The rows are grouped in 4 different ways at once. Each group adds its own fixed numbers to the row, and there is some noise. The rows also spread widely along 15 directions, which tell nothing about the answers.
In the rows, zero is written as 128.
Known rows, each followed by its group in each grouping:
[158  91 132 173 156 152 157  77 164 151  99 136  87 138 134 188 129 112
 171 119 161 144 162 156 169 150 106 159 134  94 126 151 118 132 134]
(4) (0) (1) vul
[ 90 140 123 107  81 112 122 181  53 146 161  61 158 150 122 139 114 123
  79 171 142 153 133 118 129 121 105  99 180 134 128  88  68 106 103]
(3) (2) (0) dutef
[119 122 168 119 135 157 131 122 122 171 120 146 101 141 133 175 129 108
 147 159 122 108 132 158 157 133  86 148 156 105 108 123 146 129 121]
(0) (1) (3) zuvid
[147 150  93 124 132 129  94  88 143 104  99 151 140 124 133 135 195 113
 109  94  90 127 106 138 132 135 113 157 102 139 120 148 143 130 148]
(0) (3) (1) poro
[ 83 180 116  94 134 152 102 100 148 171  97 135 158 129  82 108 144 140
 137 148 137 117 129 134  76  71 133 136 161 106 114 127 111 138 132]
(2) (4) (0) dutef
[ 72 122  80 140 109 124 140  84  97 133 100 141 159 119 160 135 204 123
 153 136 125 120 122 164 141 172  80 137 118 146 118 146 136 137 108]
(4) (4) (3) poro
[123 118 142 110  80 135  84 130 108 114 121 147  75 148 135 118 143 101
 147 139 110  93 131 115 102 129 126 165 133 124 109 130 171 117 134]
(1) (2) (2) vul
[107 105 102 121 151 118 104 125 114 124 124 131 132 123 149  98 123 126
 132 135 130 121 119 144 135 142 132 130 138 160 135 124 143 111 108]
(1) (3) (2) zuvid
[210 160 181 191 130 142 227 121 143 154 124 134 161 124 144 157 145 201
 103 137 160 122 128 144 142 127 138 156 121 190 140 130 176 130 150]
(3) (0) (2) vul
[ 22  92 126 130  61  89 137 104  57 122  90  10 145 147 199 138 186 140
 158 160 164 159 183 151 142 156 141 133 136 131 138 116  86 111 116]
(2) (1) (0) zuvid
[ 61 103 149 142 147 143 160  84 129 135 133 136 150 122 143 182 152 145
 147 100 143 112 158 135 139 190 101 131 124 124 123 110 141 117 118]
(1) (4) (3) vul
[ 94  55 166  84 129 114 139 153 101 142 144 128 116 118 142 140  77 144
 152 180 163  91 150 124 153 121 109 120 172 134  96  74 141  94 101]
(3) (0) (1) zuvid
[182 131 170 147 103 152 127 141 146 138 139 138  71 156  89 145  98 113
 129 125 132 107 154 114 113 111 118 170 148 102 119 118 146 114 140]
(1) (0) (1) dutef
[ 99 123  64  96 116 161  72 181  28 147 199 153 137 140 121 141 134  85
 134 136  70 153  58 110 128 144  77 127 139 124 102 119 108 128  93]
(3) (0) (3) zuvid
[120 140 122 175 181 156 153  73 192 127 148 164 157 138  95 159 130 155
 129  52 131 135 163 128  94 173 123 144 116 119 139 115 136 126 131]
(0) (0) (1) poro
[159 145 138 132  83 111 136 132 128 148  95 106 139 136 125 116 154 132
 121 147 135 119 110 143 130 120 114 156 131 146 127 112 134 117 129]
(1) (0) (3) zuvid
[151  78 132  67 122 132  95 131  60 131 150  99  79 129 158 185 107 120
 154 154 120 135 133  98 206 104 131 143 155 106  93 123 117  93 146]
(3) (3) (3) dutef
[125 140  91 158 141 121 143  98 144 124 106 135 151 128 128 154 137 157
 108 118 153 155 155 142 137 129 123 119 154 155 132 112 136 145 126]
(4) (1) (1) zuvid
[148 130 134 163 135 126 146 115 137 133 117 148 121 125 123 136 121 155
 155 118 152 143 132 128 118 140 121 145 122 143 141 109 154 143 133]
(2) (1) (3) zuvid
[118 120 111 105 110 136 124 105 117 119 129 128 143 128 128 168 168 121
 106 107 102 116 129 125 147 151  93 142 125 125  95 124 133 103 136]
(1) (2) (1) zuvid
[145 154 176 109 130 165 116 144 120 122 153 161 112 130  83 159 130 134
 104 111 101  98 132  95  94 105 105 145 129 112 102 121 145 126 147]
(3) (4) (2) dutef
[137 133  94 130 118 123  91 141 106 141 116 128 127 126 122 126 133 112
 181 130 136 188  90 112 111 119 119 128 124 120 133 115  99 164 121]
(4) (3) (3) vul
[161 160 109 117 157 105  83  99 161 106  70 116 152 123 152 150 141 161
 121 105 131 184 101 120 143 100 182 136 138 160 147 104 137 149 160]
(4) (1) (1) vul
[166 156 172  93 115 125 109 142 139  98 122 127 147 125  91 181 160 137
  86  74  87 135 101  81 116 131  96 137  93 116 102  78 121 117 159]
(4) (0) (3) zuvid
[151 139 134  99 182 156  88 105 114 122 101  92 121 116 138 153 175 144
 105 127 106 156 144 140 142  49 185 142 108 124 140 172 103 134 179]
(0) (2) (3) dutef
[129 108 143 108 140 143 136 159  78 116 171 116 154 114 144 149 138 172
 135 117 118 166 128  93 120 116 143 121 107 155 112 102 132 135 136]
(0) (3) (1) zuvid
[ 46  80 154 117 152 118 122 136 124 109 145 133 143 113 116 123 113 139
 160 105 147 123 152 116  80 164 107 107 110 122 133  67 117 125  96]
(0) (0) (3) zuvid
[138 109 127  99 114 140 136 107 146 161 136 180 118 124 106 149 103 121
 170 135 138  92 108 111 153 153  75 144 151 109  81  95 156 102 114]
(1) (3) (3) vul
[165 152 107 229 133 190 102 121 126 193 145 148  46 203 121  84 122  76
 158 142 126 143 156 174  82 133 156 202 146 111 177 205 152 154 117]
(0) (4) (3) vul
[130  57 148 156 173 128 145 132 118  84 147 151  80 105 138 170 105 119
 132  92 145 127 160 134 149 173  90 123 108 126 137 117 135 119 121]
(1) (0) (2) zuvid
[ 99 165 144 164 121  98 103 125 125 102  73 115 136 118 138 140 157 132
 111 131 151 148 136 148  97 113 134 118 147 157 167 109 132 176 139]
(2) (4) (1) dutef
[131 123 133 149  40  93 100 126 121 152 111  95  86 197 153 114 115  87
 147 162 137 114 142 138 139 179 113 171 182 122 126 104 148  96 109]
(4) (2) (1) poro
[170  99 165 106 177 127 116 175 120 122 131  89 128 109  95 104  95 146
 124 128 144 161 127 106 120  88 135 120  94 114 143 113  64 113 137]
(4) (4) (3) dutef
[129 142 127 144 156 157 118 125  93 131 123 121 132 130 170 176 171 138
 117 136 115 166 133 145 152 105 158 138 137 157 135 154 138 160 146]
(4) (3) (1) vul
[170 146 126  95 109 148 143 160 123 133 153 159 155 117  80 132 135 130
  90 114 108 117  78 100 117 123  73 134 111 126  95  99 117 105 128]
(1) (0) (0) vul
[114 129  11 153  78 110 119  92  95 119 106 158 121 123 135 106 148 142
 147 150 162 149 141 132 124 107 119 127 167 167 118 130 158 157 118]
(2) (1) (1) zuvid
[234 128  86 117 122  98 101 118 138 149  87 168 102 119 152 128 116 108
 174 141 125 155  33 133 189 140  99 157 139 150 120 112 169 136 132]
(0) (3) (3) zuvid

New rows. What belongs after each?
[106 130 161 131 131 112  65 144 141 121 130 129  92 159 131 182  77  87
 162  85 122 171 104 110 111 186 117 136 167  95 150  52 133 140 113]
(1) (0) (0) zuvid
[159 199 106 179  17 113 118  98 142 139  97 114  99 182  90 149 158 106
  98 128 142 135 166 120  92 119 104 155 185 118 124 118 142 148 143]
(0) (2) (1) dutef
[135 160  72  63 106 156  72  97 105  96 138 185 122 116 104 158 177 140
  89  97  73 104 116  81 122  80 123 138 139 141  64 133 176 123 163]
(1) (3) (2) zuvid
[193 126  88  71  42  99 104 168  89 130 116 127 116 119  85  58 126 153
 132 168 145 134 104  73  96  47 117 129 129 141  85  99 123 121 142]
(0) (4) (3) zuvid
[133 124  98 141  95 124  94 130 100 118 152 128  97 152 102 116 118 108
 132 108 126 134 137  98 104 147 109 148 132 111 132 114 121 116 118]
(3) (4) (3) dutef
[163 109 199 131 170 117 111 203 123 132 136 115 134 128 143  84  88 136
 132 150 128 139  85 139  96 127 157 146 107 167 166  96 135 126 115]
(3) (2) (1) zuvid
[139  63 203 145  92 103 168 145  98 113  98  45  82 136 168 116 144 116
 131 159 159 104 175 158 162 161 113 165  99 119 147 137 108  79 124]
(1) (4) (0) dutef
[117 166 229 126 158 132 127 135 132 157 119  89 160 147 171 206 132 152
  91 130 117 132 119 144 161 149 162 140 162 155 153  89 151 115 151]
(1) (2) (3) vul
[155 136 100 143 105 114 129 145 102 140 135 142 141 129 136 128 130 129
 130 131 126 147  85 129 137 157  99 134 134 162 131 105 150 130 116]
(1) (2) (3) zuvid
[ 61 158 150 179  87 123 142  78 154 148  88  99 135 149 123 135 161 140
 163 128 170 125 197 152  74 137 132 141 157 121 144 127 125 149 128]
(1) (3) (2) poro
[168 131 114 148 149 127  99 153 123 110 128 163 106 118 109 104 109 115
 146 120 128 144  91 125 105 127 112 142 109 138 155 116 135 149 118]
(3) (1) (3) dutef
[173 164 164 140 140 139 114 122 170 158 115 129 116 154  96 128  98 129
 148 121 132 136 120 118 109 122 133 156 149 114 132 113 133 128 133]
(4) (3) (2) dutef
[114 110 121 151 132 128 119 120 114 118 140 116 129 147 162 116 139 148
 139 102 119 136 141 127 118 168 161 162 119 158 144 123 168 111 121]
(1) (4) (1) zuvid
[102 165  12 112  88 125 103  61 106  94 103 174 147 108 105 190 195 121
  99 101 118 138 124 112 145 116  64 102 163 131  82 127 130 156 136]
(4) (0) (2) dutef
[112 109  89 114 100 108 108 121  75 139 114 117 134 126 167 118 146 131
 182 150 131 153  87 127 146 147 117 140 137 146 115 125 136 129 118]
(2) (4) (2) zuvid
[ 97  97 132 157 108 130 139 145  93 128 145 138 120 134 144  33 138 151
 185 150 148  99 139 131  61 150 144 158  91 165 148 129 175 127  91]
(0) (4) (3) dutef
[163 139 100 128 139 125 105 133 148 139 100 128 131 148 124  72 129 111
 108 137 124 130  96 151 128 136 130 161 120 140 145 133 124 105 113]
(4) (1) (0) vul
[ 99 128 231 125 100 134 144 164 114 135 132 143 115 117 123 198 111 160
 190 133 163 155 146  86  73 118 112 110 148 113 111  56 148 186 142]
(0) (4) (1) vul
[158  92  73  56 119 120 103  86 140  89  95 161 111  86  65 161 164 104
  82 107 118  92 134 107 160  87  46 120 104  87  68 132  87  94 155]
(3) (2) (3) zuvid
[150 101 136  67 144 147 120 132 126 157 146 123 113 129 102 105  82 153
 159 145 143 125 133  97 123  88 146 142 145 100 100 111 118  93 130]
(0) (4) (0) dutef
[ 94 126 152 139 144 167 142 113 131 131 137 117 141 131 102 123 158 144
 124 108 125 109 175 133  84 120 133 153 104 113 127 149 117 116 131]
(1) (4) (1) dutef
[151 123 154 161 101 133 175 137 143 138 131 132 130 124  96 101 131 152
 132 139 162 110 166 131  91 115 105 143 119 137 123 123 124 122 130]
(1) (3) (1) poro
[119  60 125 101 204 144 145 130 111 152 144  88 154  99 131 167  91 139
 180 135 158 176 122 135 174 116 119 116 123  95 127 122  46 111 116]
(3) (0) (1) dutef
[214 123 164 169 197 121 132 159 199 118 145 141 127 143  74  73  75 110
  71  76 122 111 107 132 112 181  99 153  88 130 169 107 112  78 111]
(0) (4) (1) dutef
[103 152 148 137  96 128 151 106 127 134 127 120 164 139 124 173 168 138
 104 119 126 111 149 130 128 155  92 140 143 133 110 108 128 120 132]
(3) (3) (1) poro
[128  86 157  95 152 122 129 191  96 127 178 158 143 108 120  72  80 149
 150 142 129 104  87  99 104 155 104 120 106 156 124  72 150 102  89]
(0) (4) (3) dutef
[125  92 121 117 136 116 157 124 109  99 128 145 143  84 129 137 138 166
 130 121 158 126 144 110 140 123 110 108 107 156 117 103 132 126 133]
(1) (3) (3) vul
[158 184 173 139 144 134 152  81 174 145 118 117 178 141 138 190 144 189
 113  80 127 148 127 105 139 149 163 146 141 154 129  94 161 123 165]
(0) (3) (2) vul
[173 145 176 158 214 147  76 138 160 148 123 130  79 160 128 184  71 102
 105 111 125 164 139 153 155 119 160 142 176 112 177 119 117 138 149]
(4) (0) (3) poro
[184 122 138 111 165 151 126 143 144 161 161 141 134 139 108 100  82 145
 146 131 123 126 103 110 131 118 143 155 133 133 118 114 141  97 121]
(0) (3) (1) dutef
[119 103 133 136 149 134 166 128 121 131 165 170 141 108 115 125 100 183
 150 121 163 125 154 105 103 139 117 110 131 152 124  90 155 131 121]
(0) (4) (3) poro
[156 120 130 143 125 119 129 143 115 119 116 127 136 112 130 119 163 120
 157 109 120 162  90 127 113 150  96 142  72 136 138 119 116 147 126]
(0) (3) (3) zuvid
[186 123 140 157  98 147 191 104 169 180 122 156 122 141  99  78 125 156
 171 145 154  86 132 139 103 140 113 189 107 135 111 136 175  99 121]
(1) (2) (3) zuvid
[126  84 126 115 109 109 141 121 149 143  84 136 129 117 118 112 142  96
 160 154 146 100 106 159 139 153  52 144 119 112  99 112 111 110  95]
(4) (0) (1) zuvid
[110 128 101 135 107 156 128 118 110 158 164 133 136 156  98 124 137 127
 148 108 124 139 138 102 101 154 107 146 124 105 111 125 113 115 115]
(0) (4) (3) vul
[155 145 115 139 116 124 157 152  95 148 142 157 168 118 167  94 129 186
 156 159 133 132  76 134 131 138 146 144 132 205 138 105 194 134 118]
(1) (1) (3) poro
[137 121 147 137  87 142 159 139  87 143 133  91 131 148 155 119 175 133
 115 151 115 118 135 150 130 146 124 168 108 147 124 148 143 100 127]
(1) (2) (0) zuvid
[140 138  96  66 132 155 120  72 120 123 111 153 152  92 111 140 174 185
 166 110 113 126 111  85 124  74 143 147 103 123  74 147 145 124 171]
(2) (4) (2) dutef
[149  89 135  98 121 115 101 162 121 146 128 128 107 123  91  89  86 113
 182 139 143 139  94 101 109 122  94 140 112  97 115  97  95 113 117]
(2) (4) (3) zuvid
[142 121 158 109 165 130 131 115 130 102 116 111 138 101 135 196 132 164
 104 108 137 149 151 115 158 100 146 116 135 137 127 109 122 128 166]
(1) (2) (1) dutef
[181 110 155 119 157 105 118 142 141 139  66 131 103 104 142 136 110 121
 134 173 166 138 101 158 168  86 120 126 144 144 141 112 119 142 136]
(4) (0) (3) vul
[ 90 139 167  99 149 149 108 142 108 138 140 154 131 135 152 158 115 162
 122 160 120 111 147 127 126 102 155 126 180 156 112  97 177 138 132]
(4) (1) (1) poro
[174 109  52  84 126 111  98  72 178 124  92 130 133 115  74 103 114 154
 174  93 160 162 123  76 121  84 142 140 114  95 102 106  87 110 147]
(4) (0) (3) vul
[171 159  91 130 131 165 122 123 122 144 120 158 114 131  96 108 153 130
  81 153 123 113 134 143 121  62 117 141 140 140 113 173 131 133 144]
(0) (1) (2) vul
[ 71 124  86  98 118  97  32 158  92  99 133 135 105 128 107 108  87 119
 118 123 143 155 142  93  81  95 147  91 181 137 142  71 119 148 116]
(1) (4) (3) zuvid
[131  68 125  90 118  83  96 156 129  69 103 124 115  96 103  83 133  96
 117 120 143 116 121 108 113 126  76 111  81 121 118  92  81 107 117]
(0) (3) (1) vul
[165 148  83 141 135 115 134 108 170 167 121 145 182 145 114 111 123 125
 135 102 120 145  60 138 139 191  86 150 133 140 126 103 135 108 101]
(0) (4) (1) zuvid
[136  94 161  63 149 160 111 161  86 137 182 131 120 122 104 127  94 156
 149 141 114 115 125  80 115  87 146 138 118 114  95 108 124  97 136]
(3) (2) (3) dutef
[ 92 108  82  94 125 132  95  79 157 130  88 114 137 124  89  68 152 128
 159 123 140 106 154 130  90  91 137 158 113  96 109 148  96 102 124]
(1) (4) (1) dutef
[137  99 131 141 129 116 143 152 106 127 138 134 129 124 137 114 116 133
 116 147 141 114 122 141 141 143 107 136 133 162 127 107 143 109 110]
(2) (0) (1) zuvid
[129 122 175 100 142 122 149 146 154 157 146  97 193 133  98  79 103 165
 148 117 126 110  93 100 103 160 126 155  98 127 119  83 111  70 112]
(2) (4) (1) dutef
[165 120 123  97 138 103 122  92 157 135  71 113 125 106 102 122 123 156
 118 145 170 124 153 127 153  62 133 129 142 120 120 126  94 109 167]
(2) (4) (3) poro
[ 97  86  84 111 144 120 147 109 118  96 127 154 163  80 114 100 153 148
 141 111 141 100 118 127 123 148  87 120  83 147 117 112 126 109 104]
(1) (0) (3) dutef
[165 134 137 144 147 184 165  81 151 136 145 165 118 143 112 128 172 158
 103  99 100  75 162 136 113 125 135 186  95 140 100 173 185  97 147]
(0) (0) (2) zuvid
[161 124 126 172 165 146 152 110 121 141 129 114 131 125 150 135 135 149
 155 122 141 160 132 144 149 132 151 156 113 148 149 153 132 134 140]
(2) (3) (1) dutef
[112  91 109 117 145 134 149 125 114 105 136 156 135  99 127 112 141 125
 117 126 132  92 120 147 135 157  82 132 106 141 121 118 139 100  98]
(1) (0) (0) dutef
[218 204 155 120 125 158 125  86 214 168 103 163 149 155  88 101 141 184
 157  92 106 122  89  93  77  99 182 204 103 131 117 116 190 122 171]
(0) (1) (3) vul
[130 152 114 130  66 141 117 115  97 139  99 124 122 141 148 139 191 133
 152 153 126 140 124 130 107  88 140 160 138 139 109 140 152 159 146]
(0) (0) (1) vul
[141 121 110 142  79  86 120 155 159 116 102 169  98 119  49  94  96  79
  94 146 173 100 145 131  89 120  24  98 160 117 115  73 104 139  95]
(0) (3) (1) zuvid
[126 183 178 186 118 152 161  93 172 152 137  45 170 184  79 151 163 142
  83  69 120 137 191 120  94 161 137 175 107  97 144 133  76  88 148]
(2) (3) (1) dutef
[144 116 113 125 131  71  66 149 102  94  91 123 117 115 186 120 120 124
 154 118 129 173  66 125 145 159 149 129 131 177 167  83 163 146 126]
(1) (4) (3) zuvid
[134 160 120 170 137 113 105 123 156 122 110 162 119 146 116  82 126 108
  82 131 131  87 124 163 101 148 121 145 149 169 166 111 174 126 105]
(0) (0) (3) dutef
[164 119 218 154 107 162 167 109 158 138  97 133  55 131 100 171 137 145
 152 135 160  99 206 133  96  77 125 167 125  95 111 146 150 143 169]
(1) (0) (2) zuvid
[106 148 112  91 102 110  84  85 147 121  92 116 173 132 140 143 171 150
 183  95 110 152  87 100 103 132 150 160 120 125 112  93 133 133 146]
(3) (0) (1) poro
[153 124 140 156 125 134  99 152  87 107 128  83  99 149 153  87 158 119
 139 123 109 154 125 136  97 118 166 168  87 143 165 159 121 127 134]
(0) (0) (2) dutef
[109 112 142 101 133 140 123  89 148 148 114 147 140 136 140 149 161 110
 153 125 100  84 108 146 150 171  92 175 121 116  90 125 156  95 115]
(3) (3) (1) zuvid
[ 91 103  98 131 109 154 111 120  88 161 158 120 109 161 132 106 125  97
 183 147 120 112 123 137 119 156 110 167 142 105 116 147 122 101  90]
(3) (0) (2) dutef
